The rows are grouped in 4 ways, from coarse to fine. Each group lies inside one group of the grouping before and may be the whole of it. The rows also spread widely along 13 directions, which tell nothing about the answers.
Known rows, each followed by its group in each grouping:
[ -5   0 -11  17   3  -5 -10  -5  -4  10  -8   0  -2  -3   5   1  -5   9
  -4  14 -13  -4 -14]
rapo Gak k703 k541
[ 11  15  23  -9   0   8  16  15  18   8   6  10 -31   2   8  23  21  -8
  26 -20 -17   1 -11]
rutiv bov k407 k402
[-15 -19  -7  10   7   3 -10  -5  -4  10 -11 -10  -9   0 -10 -16  -8  16
   2  11   4 -11 -31]
rapo far k307 k668
[ 14 -11 -28  25  -5 -14 -14 -24  -8 -10 -23   8  23   6  -7   5 -16  -1
 -30  18  16  11  15]
rapo far k307 k919
[ 20  14   4   5  17  20  19  27  -4 -13  -2  12 -46  -9 -17 -26  -2  13
  33   6  -2 -13   0]
rutiv bov k407 k483
[  6 -16  -3 -12 -18   3 -15 -10 -12 -13   0   4  10   4   2 -12   8 -13
   3   5  -7  13  -4]
rutiv bov k903 k593
[ 10  -4 -17  -1   3   6   7   1  -1 -13 -11 -11 -11  26 -11 -10  21  -6
 -13   7  18   1   6]
rutiv bov k351 k20
[ 16   7 -14  16  -4   3   6   4  -2   0 -16  13  -4  10 -12  -2 -25 -13
   3   1   7   9   9]
rapo Gak k756 k468
[ -5 -12  15 -19  21 -13   6   9   7   4  24   0 -18  10   2  11  27  16
  -9  -4  13 -38 -30]
rapo Gak k756 k500
[ 14  -2   9 -23  19  -1   0 -13  -3 -10  11  20  -8   6   8  16   8  20
   6 -12 -13 -17  -2]
rapo far k713 k731
[  6  -2  13 -15  -8   0   0  -3   2   1   6  15  -1   3   5   3  -2  -5
  14 -13 -17   1   5]
rutiv Rav k341 k126
[ -2 -10  28  -4  -5 -15   8  -3   4   9  -2   8  -8 -13  -2 -19  -3  -6
  -9 -15  11   4   8]
rapo fel k749 k275
[ 14  13 -19   2  -1  16  -6  -4  -3  -8   5   4  -3  10  -1  12 -10   7
  19   7 -15  -7  -5]
rutiv bov k903 k219
[ 29  10  -3 -33  -5   7  -1   2  -8 -29   1  11  -6  17  13 -14   9  -8
  21  -6 -16  16  13]
rapo Gak k756 k468
[  2  -4  19   5   1   4   2   1  14   2   7  25  -6  11  -4  14 -14 -13
   1 -11 -13 -12   0]
rutiv bov k351 k20
[  9   3 -10   1   0   2   5  14  -4  -3  -3  14   2  21  -6 -17 -19 -18
  -9   7  -7 -14  23]
rutiv bov k407 k483
[  1 -10  -9  -5 -12   3 -13 -26  -5   7   3   3  11   1 -11  25 -12   1
   3  -9  12   0 -19]
rapo far k307 k919
[ -3   1  11   4  -6   7 -10 -21   5  -8   8  -4  -5  -4 -14  -6   1  -1
  -6  -7  14  -2  -8]
rapo Gak k703 k541
[ 14   1 -18  11  -7 -21   6  10   3  -7 -14 -18   6  15   9 -16 -11   8
  -4  18  27   3  -5]
rapo Gak k756 k468
[ -1 -12  20  -1  24 -17  16  23  -4  21 -12   7 -43 -21  11 -11  32  23
  12   2 -14  -7 -26]
rapo Gak k756 k468
[ 14   8  10   7  -3 -15  23 -16   2  21 -28  11   3  -1   9   3 -23  -6
  -4 -25 -12  17  47]
rutiv bov k407 k483
[-12   2  20  -2  -2  21  10  -9  20   9  -7 -17 -10  21  -8 -22 -17  -9
  10 -24  -1  -5   2]
rutiv bov k407 k483
[  7   4 -11   3 -27   3  -9   6   1 -10  -3 -10  15  12   8 -20 -23 -11
  18  13  -3  11  -5]
rutiv bov k903 k593
[  8  14   3  -1 -12   7  -2   7   7  -6  12   2  -4   6   1  -4  -4 -12
  10  -1  -9  -4   6]
rutiv bov k903 k219
[ -3  -4 -14   7  -3   0 -25   2  -2 -14   5  -1   4   3   9  -8  15   0
 -13  27 -12  -5 -21]
rapo fel k749 k275
[  8   4  -6  -5 -21   3  -1 -14   4   3  -6   3  13  15  -8   7 -28 -18
   5 -17  12  12   9]
rapo far k307 k668
[ -8 -19  -4   3   0  -4 -11  -1  -5   1 -11   4   4  10  -3 -25 -15  -3
  -8   9  -5  -4  -6]
rapo far k307 k668
[  9  10  -5 -10  -1  14 -14  -8  -8 -10  10  15  -6  -2  -6   3  -6   1
  12  -3 -17  -7   1]
rapo far k307 k668
[ 10  -9  13  -5   7  -4   4  -8  10   1  10  23   6  17   4  26 -16   0
   3 -12  -9 -15  -1]
rutiv bov k903 k219
[ -1  -9   1 -25 -11   1 -10 -12 -10   2   1   2   4   5   2  -8   1  -7
   5 -12 -11   6  -1]
rapo far k307 k668
[-18 -21  -6   1  14  -5   9   8  -8  20 -35 -12 -17  20  -4 -46  14 -10
 -25   5  -5   2   6]
rapo Gak k756 k500
[ -1 -19   8 -10   5   8 -10 -17  -2  -5   7  19   1  11  -9  12   9  -2
  -5  -8 -11 -10  -6]
rutiv Rav k341 k126

New rows, each followed by its group in each grouping:
[ 10  17  12   0 -10   0 -19  -9   9 -24  29   9   9 -10  11   2  -1   9
   7   6 -18 -13   5]
rutiv Rav k341 k126
[  7  -1  -2  -4   2   3   0  -5  -2  -9  12  -5  -5   4  -6  -6  -1  13
   5   3  11 -17  -5]
rutiv bov k903 k219
[ -8  14  -2 -17  -7  39 -20 -10  13  -5   8 -10 -12  27  13  17  27 -11
  24  -9 -48   4 -24]
rutiv bov k351 k20
[ -8   9  -4  -1 -11  10 -19 -22 -13  15  -1   0  -3 -23  -1  -3 -10   7
  14  -7 -29   4  -2]
rapo far k307 k668
[ 20  -3   3   5  -2  -4   3   2   0 -13  -4  11  -8  -2  -3   0 -12   7
  18   2  15   7 -16]
rapo Gak k756 k468
[ -8 -25 -14  14  13  -5  -3 -30 -15  12 -16   3  14   6 -18  -7 -24  20
 -22   7   9 -17   9]
rutiv Rav k341 k126
[-10   9 -15   4   1   6 -10  -3 -12  15  -5   6   0   4  -6 -18 -17  -7
 -13   4 -22 -15  19]
rapo far k713 k731
[  4  -6 -13   7  -5   3 -16   5  13 -23   4   1   8  29   2   8  10 -12
 -12  17  12  -4 -23]
rapo far k713 k731
[  7  -2 -18  -5  -6   1  -1  20  -9  -5 -13  -3  -2  12  12 -27 -23   9
  30  18  -8   4 -18]
rapo far k713 k731
[  5  -8   1  -2  -3 -21   5 -18   2   0  -4  -8  20   7   6  -8 -39  24
   1  -4  27 -10   1]
rapo far k713 k731
[ 26  20  -8  -6   8   6  -8  13  -5 -29  20  16 -25 -10  -4   1  28   7
   3  15  -4 -14   4]
rapo far k307 k919
[  9  -9 -16  14  -7  -4  -9  -6  -6 -11 -15  -6  -2   0   1  -5  24   0
 -11  21   6  15 -10]
rutiv bov k407 k402
[ 15   4  11  -8  -1  13  14  -1  10 -14 -21   3 -19  19  -6 -22   3 -14
  11 -18   9  22  16]
rapo far k713 k731
[-16  -3   6  -7  -5  14 -12 -22   9   7   2 -14   1  16   4   2  11  -5
  -6 -11 -18  -5  -7]
rutiv bov k351 k20
[  0   1  22 -21   8   1  16  -2  -1  16  -5   5 -22   1   5 -14  -9   8
  24 -24 -16  -2   1]
rapo Gak k703 k541
[ 13  19  13 -10 -13   5  11 -15   8  -5  11   8  10  14 -12  -4 -30 -21
  -6 -28   9  -7  45]
rutiv bov k407 k483
[ -3 -11   2  -8  -9   3  -4  15  -5   2  -6   2 -14   0  -6 -27  -1  -9
  14   3  -1   5 -17]
rapo far k307 k668
[ 12   5   6 -13   8   0  11  -2   2  -4   9  12 -10  15  -9   5  -7  -4
  -1 -14   9 -14  10]
rapo Gak k703 k541
[ 13 -11 -27  21  -5  18 -13 -24  -7 -22 -17   4   8  17 -20   7 -14  -2
  -1  14  14  12  -8]
rutiv bov k351 k20
[  7  11   6   3 -22  -7  -5  17  24 -10   4 -13  -3   8  16   0   2  -9
  17   3   7  11 -23]
rapo far k307 k668
[-13 -40   8  -6  -1 -28  -4 -16 -10  17 -12  -9   7  -9  18  -3  12  25
  -2   6  -4   2 -32]
rutiv bov k351 k20
[ 19  -8  -4   7   1  11  -1  -6   2 -18 -14  18  -4  14  -1  12   2  -5
  12   3  -6  14  -9]
rutiv bov k407 k483
[-11 -16  -3  -7 -10   5  -5  -1 -16  14  -7   4  -9  -1 -10 -15  10 -18
  -4  -1 -14   3  -2]
rutiv bov k351 k20
[ 12  12  -7  -9  -1 -10   0  -1   2   4   0 -10  -8  -1  22  20  18  17
  16  -1  -8   4 -19]
rapo Gak k756 k468
[ 10  -2 -29 -20 -11   9 -28  -4  -6 -30  18  -5  15  27   3   7  15  -4
  -1  18   1  -7 -22]
rapo far k307 k668
[-10   3 -10  -9  -5   7 -14 -32 -11   6  12 -20  17   5  -4 -11 -16  14
 -10  -3  -5 -23  13]
rutiv bov k903 k593
[ 16  -7   8  -4   3   0   8  -9 -18  -3  -9  31 -15 -13 -22 -12  -7 -11
  -3 -13   7   9  23]
rapo Gak k756 k500
[ 13  10  -1  -1   9   2   5  12   6  -7  -8  10 -15  13  12  -1   5   4
  10   2 -15  -1   1]
rapo far k713 k731
[ -5   0  -4   1 -18   6 -25   8  -6  -4  11   5  -3 -14   1 -11  -8  -3
  20  14 -19  -2 -28]
rapo far k307 k668
[ 17   5   0   5  -9   2   1   8   4 -16   1  12  -6   5   0  -3  -2 -11
   7   5  -2   6   6]
rutiv bov k351 k20
[ -7 -21   3 -16  19  -6  10   0  -8  10 -26  -6 -18  16   6 -32  23   4
 -11  -3 -10   4   0]
rapo Gak k756 k500
[  9   0 -26  21 -19  -2 -16   1 -16 -11  -7   5   4  -9  -9  -9   7 -15
 -14  27   1  11   7]
rutiv bov k351 k20
[ -7  -1   6  -2   0  12  -5 -14   3   7   2   1  -4  10 -11  -2  -8  -8
  -2 -15  -2  -7  -5]
rapo Gak k756 k468
[ 12  -2  -7 -13   4 -18   9   4 -14  12  -8  18  -5   3   0   0   1  -7
 -14  -6  -5  -4  26]
rapo far k307 k668
[ 21  26 -19 -26 -21   2 -17 -21 -23 -14  29   0   9 -14  -3   9   8   1
   2  -5   3  -5  17]
rapo Gak k756 k468
[  8  32  -1 -19  20   0  -1  12   7   2  25   8 -14  17  24  16  19   8
  -3  -4 -41 -35  12]
rapo Gak k756 k468
[ -5  38 -13   7 -20  17  -7  31   7  14  13  -8 -26  -6  -3   4  18 -26
  13   4 -14  -4 -10]
rapo far k713 k731
[ 15  -1 -14  12 -10  -5  -3 -19  -2  -8 -10   4  12   7   0  15 -11   1
  -5   3   8  10   8]
rutiv bov k351 k20
[  4 -15  -3  10  10  -9  -1 -14  -5  -3 -24   5   0   3   2 -16  -9  15
  -7   6   3   5   3]
rapo far k713 k731
[ 19  12   6  10   6 -17 -22  -7  10 -36   4  24  14   3  35  -7   7   4
 -22  19 -38  -1  27]
rapo far k713 k731
[ 16   0  -3  -5   7  -8  30  10   2   2 -13   0 -12  26  -9 -13 -10  -5
  -7  -8  23  -6  27]
rutiv bov k351 k20
[  6  -5   8 -25 -15 -13   4 -19  -1  -9  15 -10  24  17  -2 -18 -21  -3
 -12 -13  24 -12  23]
rutiv bov k407 k402
[  6  13  -7   3 -34  13 -13   0  -3  -2  14   7   9  -6  -9   9 -19 -26
  17  -1  -3   6  -5]
rutiv bov k407 k483
[ 11   0  -2  -9  -5  35  15   0  -5  13  -6  25 -21  15 -35  22 -15 -30
  27 -29   2   5  -1]
rutiv bov k407 k483
[ 22  10  14   2   2 -13   9  13  11 -16   4   3 -13  -5  20  -7   8  14
  16   5  -7   1   3]
rutiv bov k903 k219
[  2 -18  -4  -8   2 -13   7   0  -9  15 -17   1  -5   9   3  -3   2   1
  -1  -3   5   4 -12]
rapo Gak k756 k468
[ 17   1 -21  28   4 -19   6 -21  -9   4 -24  10  12  -1 -15   4 -35   9
 -26   4  24   1  35]
rapo far k307 k668
[  2 -10 -12   1   6  -7   1   4   3   4 -15  -1  -6  22   2   4  14  -6
 -15   4   2   0  -4]
rapo far k307 k668
[ 12   4  -9 -12   6 -14   9 -14   4   5   2  -6   5  19  15  30  10  15
  -8  -8  -1 -11   7]
rutiv bov k351 k20
[ -4  -8  -1   6 -32   0 -12   1  -2   7 -11   0  14   3   8 -14 -13 -28
   7   4 -17  22  -3]
rutiv bov k903 k593
[ -2  -6  -4  -3 -18   5  -2 -12  -9  14  -7  -1  -2  -3 -11   5  11 -21
  -4 -11   1  12   3]
rutiv bov k407 k483
[ 11   1  10 -23  -7  -9  -1  -9 -14  -3  18  10  -7 -17   4   2  16   5
   4 -10  -9  -6  11]
rutiv bov k351 k20
[ -4 -13 -13   0 -12   2 -16 -14 -10   7  -6   4   7   2  -8   3 -11  -6
  -1   1  -2   4 -13]
rapo far k307 k668
[ 17   7 -21   2   0  -5  10   7 -23   9  13  15 -10 -11 -28   9  -7  -1
  -9   5  22 -24  19]
rutiv bov k903 k219
[-11  -8   6   0  -4   3 -14  -7   0   3  -3   4  -1   0   0 -19   5 -12
 -15   2 -13   2  -1]
rapo fel k749 k275
[ 30  16 -15   5 -26  -1 -29 -15  -7 -43  10  11  23  -4  12  -1 -11  -7
   6  17  -6  20   7]
rapo Gak k756 k468
[  5  -5  -3  -7  -9   4   3 -13  -5  12 -10   6  -2   4 -13   8 -19  -5
  12 -17   8   7  -2]
rapo far k307 k668
[  4 -13   8 -13  16   3  10  -7   1  -8  -7   4  -6  22  -9 -24 -19  10
   1 -10  15 -14   4]
rapo far k713 k731
[ 17   9  -9  19   6 -20 -15  -2  -1 -21  10  -1  -4 -22  19  13  21  33
  -3  29   2  -8 -24]
rapo Gak k756 k500
[ 20  10   3  -8  -3  -8  -3  32  20 -27   8  10   0  32  31  -5   1 -12
  13  13 -19  -1 -12]
rapo Gak k756 k468
[  0 -19  -1 -11 -22   0 -10  -3  -3  -3   9   5  15  15  -6   6  -8 -20
   3   0  10   0 -21]
rutiv bov k407 k402
